All groups share one centre, and each spreads out both ways along 12 directions, with some noise.
In the rows, zero is written as 128.
Known rows, each followed by its group:
[ 81 128 166 112 115 122 144 147 168 122 129 156 110  89 100 133  92 130
  74 115  91 109  67 218 138  62]
k674
[122  90 134 104 148 175 132  42 134 129 114 146  98 114  75 125 137 108
  92 100  92 107 103 173 103  86]
k62
[119  48 119  94 154 138 108 126 159 190 113 129  95  63 119 146 118 107
 121  62  92 136 130 134 117 130]
k283
[147 148  70 151 153 103 133 120  83 120 120  72 104 180 194  93 113 164
 119 188 165 147 109 138 157 142]
k669
[145  98 138 128  97 129 150 144  75 139 153 159 132 117 142 186 139 128
 132  99 112 125 155 159  76 144]
k283
[118 140 142 107 149 139 167 150 103 118 143  86 105  80 154 121 142 140
 171 136 142 119 126 135 114 137]
k674
[ 73 103 107 122 138 144  94 118 128  96 116 129  64  98 156 145 154 117
 112 109 131  94 186  94 128 158]
k62
[166 101 116 113 109 124 118 134 128 155 104 125 128 137 144 114  79 108
 124 141 119 157  99 109 154 160]
k283
[133 172 135 159 114 152 158 187  71 147 101  85 117 149 179 103 140 127
 129 191 145 137  91 157  92 167]
k283
[125 127 168  96 119 143 142 200  76 127 148  71 197 112 159  82 138 146
 191 164 114 150  98 146 124 159]
k62
[158 104 112 112  87  89 151 103 133 116  69 132  96 140  97 134 182  86
 100 106 166  88 158 115 124 197]
k674
[114 120 158  87 123 132 149 148 145 113  97  65 131 126 105  73 121 135
  97 129 142  87  66 172 167 133]
k62
[132 116 126 100 140 125 170 128 140 132 142 126 143 178 109 104 105 120
 151 175 130  99 160  66 133 175]
k674
[150 121 147 116  96 106 159 166 104 107 108 127 116 119 152  96  73 132
 113 151 125 137  83 181 150 165]
k669
[159 151 152 150  99 128 106 142 117 126  98 127 160 108 126 111 157 116
 151 119 134 168 106 138 124 139]
k62
[172  99 123 124 119  86 162 194  93 185 100  57 157 143 126 120 163 138
 139  94 176 124 117 128 133 178]
k283
[ 85 136 115 152 179 186  48 169 111 118 199  88 156 108 201  90 117 170
 171 121 117 158 146 117  89 144]
k669
[201 176 118 145 110  72 173 134 179 161 119 133 128 150 102 133 117 120
 121 126 179 129 106 131 117 141]
k669
[137 157  80 145 144 176  63  84 154 133 143 144 107 143 190 137 103 109
 149 179 117 164 156  53 110 143]
k674
[188 102 130  81 108 115 131 124 164 150 134 126 160 140 121 116  32 121
 127 138 113 148  75 110 184 132]
k62
[139 140 117 127  99 136  79 160 154 123 151 137 133 110 181 122  84 114
 130 134 125 153 111 130 112 168]
k669
[ 90 190 137 179 102 101 164 140 143 122  93 176  98 163  98 159 154 114
  83 163 141 103 139 135 127  94]
k62
[131  93 135  81 138 137 194  98  78  99 143 138  86 116 141 170  96 138
 155 156 112  96 173  97 145 133]
k669
[ 84 118 124 167 185 149  54  86 176 102 110 124 110 115  94 110 165 159
  93  57 145 101 171 115 144  96]
k674
[ 53 130 127  89 138 165  79 139 189 117 122 125  98  83 169 131 118 108
 131 169  89 116 142  84 152 119]
k283
[115 143 114 113 137 119 128  88 188 109  76 115  55  86 119 124 157 102
 107 124 153  99 129 118 145 132]
k669
[155 122  99 130 128 136 143 109 102 147 199 145 146 157 134 170 142 129
 146 110 132 124 161 130  53 137]
k669
[143 102 111 108 122  86 137  88 181  88  82 141  45  95 108 152 129 114
  90  75 176  67 182  92 163 174]
k62
[145 169 105 126  93 127  75  81 199 120  64 126  91  86 130 125 183  69
 115 124 152 146 102 116 130 131]
k669
[152 126 143  88 159 142 156  99 166  95 168 143  98  99 137 131  35 152
 149 143 117 109 137 104 145 127]
k62
[103 142 117 147 154 168  31 128 173 111 139 126 137 116 167 101  99 137
 137 129 118 152 144  74 148 135]
k674
[156 134  94 133 107 147  93  74 128  97  88 141 101 155 154  86  88  94
 113 180 123 161 106  99 157 165]
k283
[121  86 138  92 129 136 154 164 108 181 145 115 144 123 133 157 122 125
 141 129  98 123 124 130 114 125]
k283
[111 151 151 156 103 152  59 141 151 108 130 164 140  99 155 142  79 137
  95 118  93 164  82 171 148  73]
k674
[145  67 124 107 138 142 126 106 100 116  79  85  90 143 135  86  79 145
  83 122 132 104 104 143 183 163]
k62
[127 113 141 176 180 142 125 128  75 116 122 117 145 175 126 105 107 193
 129 131 131 124 165 103 164 120]
k674
[106 104  95  96 168 155 114  90 119 130 150 109 115 138 155 131 108 137
 145 163 101 134 142  82 157 105]
k669
[123  94 139 134 201 144 145  86 142 154 141 148 114 116  83  99  87 152
 129 106  91 142 118 153 128  80]
k283
[132 101 148 145 121 141 143 109  78 105  75 165  92 121 132 136 109 128
 121 148 102 134 152 117 156 143]
k62
[136  85 149  57 151 136 163 132 144 101 130  84 104 116 140  86  29 158
 123 151 123  86 104 122 195 158]
k62
[170 136 115 120  51 106 120 120 172 139  81 175 129 162 122 130 105  64
  90 167 119 142  95 123 133 171]
k674
[120 188 123 148 107 161 100  89 172 101 133 187 101 149 157 164  79 109
 107 197 106 132 132  95 128  98]
k674
[122 125 127  71 165 111 142 111 236 150 147 124 116  80 100 113 106 112
 156 122 124 117 124  97 137 117]
k62
[ 91 118 174 120 113 111 131 187 162 147  21 129  90  82 136 118 118 117
  96 159 102 122 107 131 197 130]
k283
[111 141 136 136 167 144 149 148  93 127 134  98 131 149 162  72  72 168
 136 197 104 156  79 163 157 106]
k669
[ 75 150 153 111 134 134 110 164 207 123 103 118  83  51 137 132 137 113
 113 114 132  99 123 131 131 122]
k283
[120  78 150 104  53 133  88 174  98 101  93 136 145  99 152 103 133  92
 117 112 103 139 113 160 130 205]
k674
[132 183 141 141  82 110 136 185 145 102  99 127 111 125 172 105  98 115
 113 184 147 134  91 150 139 170]
k674
[157  73 104 110 128 110 157 106  87 162 121 123 139 173 109 137 136 123
 125 126 122 123 144 121 129 147]
k283
[123  98 155 105 127 110 137 171 117 129  71  78 136 111 120  98 144 136
 136 121 145 113 124 106 194 156]
k283
[186 134 153  92 117 105 221 114 134 146 153 160 127 119  98 161  74 120
 153 147 120 126 106 138 121 113]
k669
[157 109  76  92 107 121  75  87 208 149 116 107 107 123 127 118 123  86
  84  90 149 121  90 128 126 150]
k62
[117 162 150 120 151 157 170 133 136 118 152 109 111 125 117  96  87 134
 132 157 131 112  92 145 116 116]
k283
[178 139 105 111  65  78 120 103 176 126  87 127 123 115 100 125 172  79
  92  90 168 129  78 173 125 146]
k669
[118 111 101 131 119 139  69 157 118 116 160 113 131 116 187 104 113 130
 124 111 127 147 122 155  99 176]
k669
[120 141 121  96 180 122 170  91 167 139 132  89  78  73 104 141 166 129
 151 100 160  99 130 121 122  90]
k674

New rows, each followed by its group:
[132  65 102  83 165 125 150  98 143 157 171 125 116 132 105 143  92 131
 130  94 116 106 147 106 125 126]
k283
[148 102  89 112 174 116 137 113 114 165 122  77  68  70 168 143 133 139
 146  96 148 152 115 138 132 116]
k674
[146 211 147 165 115 139 101 115 154  97 117 126 125  98 135 144 161 134
 136 120 161 137 111 129 123  92]
k674
[105 148 155 126 103 129 147 115 158 118  99 150 119 124  84 123 156 100
  93 135 121 103 101 169 117 105]
k669
[127 127 151  88 113 153 107 157 116 109 191 108 165  64 154 145 130 129
 186  91 120 140 120 127 109 127]
k674
[110 178 151 124 126 111 166 136 206 142 145 152 150 164  66 141 111 122
 102 148 132  88 113 118 133  77]
k669
[ 64  90 107 124 165 158  26 138 178 133 137  89 135  93 134  79 164 126
 114  61 122 124 139 129 116 142]
k669
[125 173 159  94 117 124 181 127 186 117 121 134 126 129  93 118 111 107
 138 180 133  97 112 101 144 119]
k674
[176 111 105 104  94 104 139  89 114 124 106 128  92  96 133 186 162  99
 129  87 155 123 141 119 126 139]
k674
[ 83  92 155  92 135 168 133 106 119 104 127 188  92  76 142 154  95 106
 163 164  55 132 171  86 139 120]
k62
[153 120 143 136 110 101 125 110 144 107  84 120 150 136  59 115 203 119
 113  60 175  93 154 122 136 153]
k674
[152 176  82 166 127  99 147 134 113 131 151 115 132 215 159 142 124 155
 110 173 176 116 149 108 123 139]
k669
[ 83 155  73 124 125 106  88 138 221 175 152 138 120 147 129 150 144  87
 103 132 133 126 130  93 111 108]
k62
[129 144 104 122  84 158  73 130 124 112 184 148 127  93 195 173 127 105
 136 118 111 153 124 149  65 140]
k674
[115 164 107 189 147 147 103 125 127 144 121 187 100 141 173 145  94 121
 140 188  98 181 158  85 117 116]
k62
[108 106 135  81 165 109 171 162 138 151 127  41 148 137  92  94 155 146
 147 112 166  79 129  96 168 137]
k283
[144  77 118 105 150 149 129 100 116 188 114 120 151 138 107  96 124 108
 140 141  80 167  89 144 120 116]
k62
[124  79 125 133 130 102 128 129 136 155  94 120 138 150  69 104 173 120
  87  68 140 101 133 160 119 147]
k669
[169 122 151 120  87 107 180 161 119 136 148 168 134 131 126 137  66 119
 121 132 117 129 107 171  99 163]
k669
[140 140 175 117  87 154 111 206 105 140 111  93 168  80 159 117 129 117
 164 126 120 161  81 136 129 151]
k283
[113 139 161  95 117 159 117 159 131 101 100 106 116  69 169  99  98 113
 171 170 108 147 104  97 168 153]
k674
[148  88  91 120 100 137  59 111 134 143 116 142 120 112 168 138 114  96
 116 111 110 165 124 115 127 161]
k674
[156 112 162 111 105 107 153 139 178 167  83 159 153 140  72 126  80 103
 116 138 108 133 100  97 178 120]
k669
[171  85  93  98 156 136 160  58  92 142 108 122  66 100 152 151 127 114
 160 139 123 141 153  97 126 145]
k669
[229 158 120 148 163 113 181 106 118 190 149 120 153 134 117 140 120 141
 195 131 152 177 122  98  97 120]
k669
[138  93 116 112 113  99 173 149  97 111 103 139  73 153 174 120  33 139
  96 187 118 116 128 128 177 182]
k669
[132 102 121 102 135  74 174 111 165 147  92 140  97 100  80 139 184  99
 138 100 149 100 172 108 125 152]
k62
[104 177 151  97 132 148 177 111 156 110 187 149 119 104 112 171 119 124
 142 149 114  96 117 146  94  65]
k674
[181  99 164 131 171 151 158 122  87 170 115 122 152  97 105 130 129 142
 204 106 115 163 154  76 129 135]
k669
[159 129  79 152 147  90 132 126 146 177  96 103  80 126 147 117 131 130
  93 115 159 149  92 171 120 129]
k674
[142 147 131 142  89 100 130 159 193 144 120 173 126 155 111 154  98 104
  92 125 144 102 148  97 121 162]
k669
[141 162 133 129 137  97 153 137 168 114 128 119 126 144 109 106  97 144
 118 138 162 108 115 118 161 128]
k283
[174 113 147 148 108  75 137 166 198 183  60 149 139 146  69 112 101 108
  97  95 154 123 126  94 163 172]
k669
[140 137 110 151 169 123 130  67 182 137  90 153  67  98 101 119 147 115
 122 110 139 128 150 120 111 122]
k62
[138  98 118 121 143 124 164 104  75 122 207 143 144 155 119 193 123 167
 133  87 129  95 174 137  98  98]
k674
[128 108  75 138 137 111  80 107 187 169 123 133 107 135 128 115 134 106
  82  96 132 141 114 154 100 138]
k674
[151 110 113  74 136 119 102 127 194 127 105  96  98  62 169  87 112 104
 168 137 137 140 129  94 143 198]
k62
[125 146 129 137  78 164  67 123 142 106 178 188 175 156 148 153  99 107
 119 144  91 143 133 122  92 132]
k674
[163  99  91 100 150 158 107  89 134 150 191 139 135 124 165 138  80 125
 164 135  99 161 138 108  89 144]
k62
[151 109 161 101  65 114 185 125  87  94  83 162 110 128 119 148 124 101
 115 158 114 104 130 148 142 164]
k62
[138 136 114 157  90 109  76 177 163 118 103 140 116 135 166 130 111 116
 103 116 159 121 162  88 132 208]
k669
[156  90  88  75 153 121  96  96 210 168 164 119 132 122 124 126  62 116
 130 102 122 137 113  85 152 126]
k62
[177 159 133 143 173 127 166 109 113 148 122  90 124 104 129 100 141 150
 178 137 152 163 103 141 117 113]
k669
[116 115 146 120 169 166 131 122  80 124  96  97 123 119 156  83  93 150
 159 190  91 167  99 115 187 107]
k669
[110 211 167 135 102 145 120 176 154  84 164 127 142  96 162 127 102 141
 146 158 134 129  97 142 122 114]
k674
[115 176 140 117  83 134 136 114 145  79 160 160  93  81 142 195 143 112
 114 114 135 100 124 165  90  95]
k674
[133 152 134  89 116 121  97 121 175 111 106  84 152 102 133  91 109 122
 142 150 132 152  62 109 211  92]
k669
[128 131 104 145 185  83 143 104 193 158 139 137 118 150  88 124 128 158
 107 108 148 111 152 129 131  94]
k283
[163 130 124 146 140  99 180 114  94 150  83 113  95 135 115 131 142 140
 115 131 152 129 112 157 139 119]
k674
[129 154 132  87  86 123 121 165 216 117 127 128  77  76 159 141  53  89
 105 127 143 108  94 108 147 162]
k283
[124  89 127  71 168 133 164  81  98 110 115  85 104  95 121 110 128 140
 157 137 116 123 112 127 182  98]
k669
[146 139  73 128 108  98  83 153 155 113 148 108 111 149 201 130  85 131
 112 139 168 132 143  90 146 188]
k669
[161 165 120 135 128 105 128 142 184 155  76  88 140 142 108  55 165  96
 141 152 173 139 104 101 126 185]
k674
[140 123 158 117 105 119  65 142 172 104  76 121 157  78 124  96 123 120
 143 103 129 158 109  98 202 138]
k283
[ 55 105 185 106 140 155 121 141 115  86 104  98 144  91  80  80 181 139
 117  91 110  90 111 180 147 101]
k669
[127 143  57 105 177 146  81  98 212 187 145  93  81  84 174 106 123  89
 154 142 129 170 103 100  91 132]
k674
[105 132  94 124 128 119 113 159 159 189  80  99 108 146 166 129 152 103
 109 184 122 133 119 109 132 146]
k283
[ 95  74 120 104 152 122 163 141 109 193 121  99 158 191  81 105 115 130
  97 147  95 118  89 146 158  88]
k62
[103 115 125  78 133 162 101  99 149  85 117 119  64  42 173 123 110 104
 148 136 105 133 123 118 143 140]
k669
[129 156 150 174 135  81 156 229 115 156 112  89 126 105 155 145 179 174
 127  93 181 107 151 164 100 154]
k283
[ 89 137 151  98 123 137 147 146 139  85 150 132 124 135 136 153  92 144
 133 158 124  81 161  76 170 120]
k669
[147  89  94 110  83 102 127 137 136 135 146 167 117 166 148 169  81 106
  93 125 125 106 161 105 120 184]
k669
[145  93  96 158 164 121  87 133 120 157  73  88 122 152 145  63 135 139
 126 125 148 154 141  98 153 191]
k674
